All groups share one centre, and each spreads out both ways along 9 directions, with some noise.
Known rows, each followed by its group:
[-36  -4  27   8 -16 -15  20 -20 -52  38  26   6  -6   3   6] -> kilet
[ 14   3   5  55  -9  34  22  19  11 -11  -9   9   1  17  -1] -> Zolo
[-24  18   0  38 -26 -36  26 -31 -57  53  36   5 -13 -17  11] -> ton
[-19  15  45  21 -34  32  23 -22  27 -20  18  45  27  26  44] -> las
[-20 -16   4 -14  21 -40  31  19   4   7 -24   0 -29 -13   9] -> kilet
[ 16   7 -24 -33  17 -32 -10 -47  -6 -33  19 -22  10   0 -34] -> ton
[-12  27 -17  44 -30  -5  -8  -4 -12  23   0 -37 -13 -23 -24] -> las
[ -4  -5  14  19   7   4  56 -17  27  -1  25 -16  42  -7  -8] -> las
[  4   4   7  42  28  18  -5  30 -20  34   2  29 -21  19 -33] -> Zolo
[ -7  35 -13  23  -3   5 -51  22 -28  28   7 -19   0 -47  -1] -> las
[-42 -45  23  18   8  15  75  -2 -17  19   2   8  33  29   2] -> ton
[-11 -45  13  -8   4   5 -30  13 -26 -33   0 -61  22 -18 -17] -> Zolo
[-10 -29 -40 -35  25  18   9  12 -29  21 -13 -13  36 -11  22] -> ton
[-20  17  13  -8 -11  -8 -31  10  25  -7 -26  20 -62  21 -27] -> las
[-17  25 -16 -34  38  -6   1  17   7  -8 -11  21  32 -45  78] -> ton
[ 22  -7   2  29 -12   4   8 -24  24 -16  17 -29   5  20 -65] -> las
[-44 -29  28 -11  34  -9  83  27   4  22 -10  41  20   0  46] -> las
[  5 -14   1 -32  60 -11   6  17 -20   1   3  18  14  -7  -1] -> kilet
[ 21   9   3  28  -7  24  -4  49  40  -9 -39  20 -14 -16  43] -> kilet
[-46 -11  53  16  16 -20  40 -21  -1 -40   7 -25  12  13 -39] -> Zolo
[ -3  38 -44 -32   1 -20 -41   9  26  -5 -20 -28   1 -49  21] -> las
[  3  45 -13  70  15  32  -3  58  11 -13 -43   9  12 -40  42] -> Zolo
[ 24 -10 -65  24 -49  -4  61   3  30  48 -31   7  -5  -5  50] -> Zolo
[  1 -17 -17  26  -3   3  41  23   8  19 -30  10   1 -10  25] -> Zolo
[-33  -3  17  -2 -11 -19  41   4  27  -2 -18   2 -16   3  19] -> kilet
[-37   5  47  -1  53  12 -18  31 -36 -30  12   1  31 -26   9] -> Zolo
[ 35 -16   1  -9  27   3  30  -3  35 -28   9  34  17  22   0] -> ton
[-16  26  16  30 -68  36 -41  14  16  10   1  -7  -1 -10  29] -> Zolo
[-38 -35  48 -33  52  46 -15  36 -12  -9  -7   9  24  37 -39] -> ton
[  8  11  36  -1  25  17 -12  19  12 -16   8  28  21  12  -3] -> ton
[-15  -7  25  35  -7  -2  10  15  18   5 -10   5 -38  23 -48] -> kilet
[ 13  11  -6 -22  37 -25  16  19  43 -61 -39  -4  11 -30  45] -> kilet
[  1 -13 -24  40   5  10  49  58   3  40 -48  18  -1 -24  67] -> kilet
[  5  21  -8 -21  -1   7 -36 -12   3 -18  15  -3   1  -1  -9] -> kilet
[-67  30  -1   8  -3 -32  37   5 -17  10 -26 -16  -5 -40  30] -> ton
[-37  -2  14  41 -39  -6  23  -6  -3  27  -5 -29 -40  24 -63] -> ton
[-15  11   0  62   6  -8  17  -1 -27   4  -6 -31 -17  -5 -48] -> Zolo
[ 15   4 -16  11   3 -10  12 -51  -1 -77  -6 -12  -5  39 -45] -> las
[-27  13  41  -3  29  11  14 -10 -10 -44   5  52  26  19  35] -> las
[ 10  40  45  90 -41  11  14 -38  11 -27  40  21  -7  28 -29] -> ton
[ -9 -45   6  29   1 -17  48  -6 -39  51  15  -1 -16  30 -37] -> ton
[-41   8  21  50   0 -13  39   3 -13  10  -9  -4 -19   3 -20] -> kilet
[-13  -1  13  56 -17   2  23 -10  -6 -28  -4 -39  14  -5 -14] -> Zolo
[-46  18  41   2 -24   7  41 -40   1 -11  28  35  34  11  46] -> las
[ 52 -41 -20  64   5  -8  63  -3 -26  -7 -12 -24   0  18 -13] -> kilet
[-13 -51 -12 -19  24 -32  58  19 -15  61   0   5   4 -10   7] -> las
[-39  20 -20  -7 -20 -41  21 -15  30  16 -21 -11 -46  -1 -15] -> Zolo
[-10  27   6  -6  34 -15  14 -14  -1 -55 -10   0  26 -18  25] -> kilet

New rows. What belongs after each?
[  0  13  27  -2  11 -26 -23 -32 -24   6  50  13 -22  21 -64] -> ton
[ 22  27 -32  25 -10   6  -5   2  12  25  -6  16 -27  13 -15] -> Zolo
[-38  16  49  66 -27 -15  47  40  25  44  -5  54 -44   1  17] -> ton
[-56 -47  47 -31  30  12  47   3 -10  18   5  26  23  31  -1] -> ton
[-36  37  30  43 -30  18  45   8  64 -15 -13  11  17 -15  41] -> las
[ 21 -37  -9  -2  59  -1  42  24 -25  31  -1  48  11  28  -6] -> Zolo
[-19  35  40  59 -29  22  18   7  26  31   0  51 -33  24 -13] -> Zolo
[ 29 -32  11   4  42  13  37  34  40   2  -4   9  27   7 -15] -> las
[  3  -1 -33 -28  29 -31  17  -8 -43  11  -2 -16  15 -32  38] -> kilet
[ 16 -17  47  56  -6  27   8   6 -69  30  45  32  14   4  31] -> kilet
[-18  27 -25   0  15 -18 -33 -11 -47 -56 -50  15 -46  10   5] -> las
[  0   8  -8   4  67 -13  24  27  -5  18 -19  40  -8   3 -12] -> Zolo
[-43 -14  18  20 -19 -12  60 -16 -25  18  -4  27 -10  16  26] -> las
[-21 -35  21  28  -8  -2  33  12 -17  63  23   6 -10  20 -29] -> las
[-21   3  -3 -29  24 -32  -6 -30 -32 -40 -18  18 -27  17  -7] -> las
[-61  50   3  13 -16  21  -3   0  -2  20   5  21  29 -31  44] -> kilet
[ 36  -4 -28  75  -8  17  49  14  -5  17  -2 -30  32 -19   3] -> las
[ 40  24   1  25 -15  -2   9 -22  17 -10  29  42  20   1  37] -> ton
[ -8 -38   5   2  21  -1  33  16  23  -4 -22  -8  -8  37 -48] -> ton
[-18 -26   2 -25 -17 -13  53   0  48  38   4  -1  11  10   8] -> las
[-10  -2  32  55 -19  52   3  12  43  13  10  36   0  51 -59] -> kilet
[-30  52   4  11 -42 -17  12 -60  -5  22  29  16  -5   4  -4] -> Zolo
[ -6   2 -27 -15  34 -35  38 -22   6 -19  -3  -3   7   1 -17] -> Zolo
[-12 -36 -19 -11 -25   5  29 -11  -2  21   1 -18  -2  29 -20] -> ton
[-73 -18  19   3  10  49  46  27  -4 -11 -42 -22  43  13   7] -> ton
[-13   9 -11  21 -25 -10  32  -5  12  41  16 -35  24 -33  13] -> las
[-54  23  39 -34  42 -40  -9   1 -38 -11   3   0 -14 -32   1] -> kilet
[-14  20  -1 -18   9   5  -3   6  30  -8  10   0  25 -19  34] -> las
[ -5  40 -33  17  -2 -16 -24 -10 -20  -2   2 -55   4 -43 -25] -> las
[ 21  16  19  58   9 -30   3  14  -8  13  17  17 -46   9 -42] -> ton
[-29 -11  -1   5  -5 -28  40 -31 -36  18   5  -2  -5   8  -9] -> las
[-36  17 -40  -8  -9  -8  17  15   4  38 -19  -7   4 -27  20] -> kilet
[-51   2  14 -21  18   3  17 -15 -50  10   9  -2  37 -14  30] -> ton
[ 47  22 -32  69   5  -5   5  20 -11   9  -7   6  -8 -20   7] -> ton
[-12  81 -13  60  52 -14  53 -22 -24 -19  -9  38  18 -22  19] -> Zolo
[ 12 -34   1  37  26 -27  36  22   7  -7 -30 -18 -37  17 -52] -> kilet
[-27  -3  25  26 -19  38  -1  12 -46  47  24  24  15   7  22] -> ton
[-72  50  35   7   2   3 -13  22  18 -19 -31 -11  -8 -25  10] -> ton
[  1 -23  13  38  -3  11  45 -18 -44  17  16  25  11  26   2] -> las
[-12 -32  24 -35 -24  -8  14 -23  33  -9   4  40 -27  58 -26] -> las
[ -7   7 -25  54  20  17  22  24 -28  25  -5  -5  19  -4 -18] -> kilet
[-14   5   2  -8  17   2  19   2  -6  -9  -5  38  25 -12  62] -> las
[-32  18   9  16 -19 -15  27 -22 -36   9  14  -3  13 -23  53] -> kilet
[ -9 -15   7 -14  13  -4  10  10   8  36  22 -10  11  -7 -20] -> las
[ -8   8 -10  55 -23  33 -20  24 -16  54  -1   5 -16   9 -32] -> kilet
[-44  44 -29 -15 -12 -11  28 -35  47 -35 -15 -18  25 -19   9] -> kilet
[ 13  -1  31   8   8  -2  -7  17   0 -14  -5  10 -18  -4  21] -> kilet
[-25  56   5  14 -10 -15  -9 -52 -32 -15  34 -10   3  -7 -16] -> Zolo
[-23   2  -3 -25  31 -11   0  -5 -51   5  12  23  17 -17  41] -> las
[ 30 -19 -16  -3  14 -47  61 -10  52 -10  -9  25 -18  11   3] -> ton
[ 14   6   7  66 -17   2  20  42  43  15 -22  26 -46  12  -8] -> ton
[ 12 -12 -21   7  42 -24  28   9 -14  14 -13  26 -16  23 -35] -> Zolo
[ 24   1 -36 -24   5 -23  -6 -14   9  -4  -1  -5  -5 -10   0] -> ton
[ -8  23 -26  30  39 -20  29   2 -50  37   4  24   1 -14   8] -> Zolo
[-65  30   3 -11  -9 -40 -15 -40 -65 -24 -17  18 -47  14   4] -> las
[-41   8  54  -2 -12  16  16  25  28  61  37  22  29 -21  32] -> las
[-16 -42  26   4  18  -1  55 -35  -5 -32   8 -12  20  51 -64] -> ton
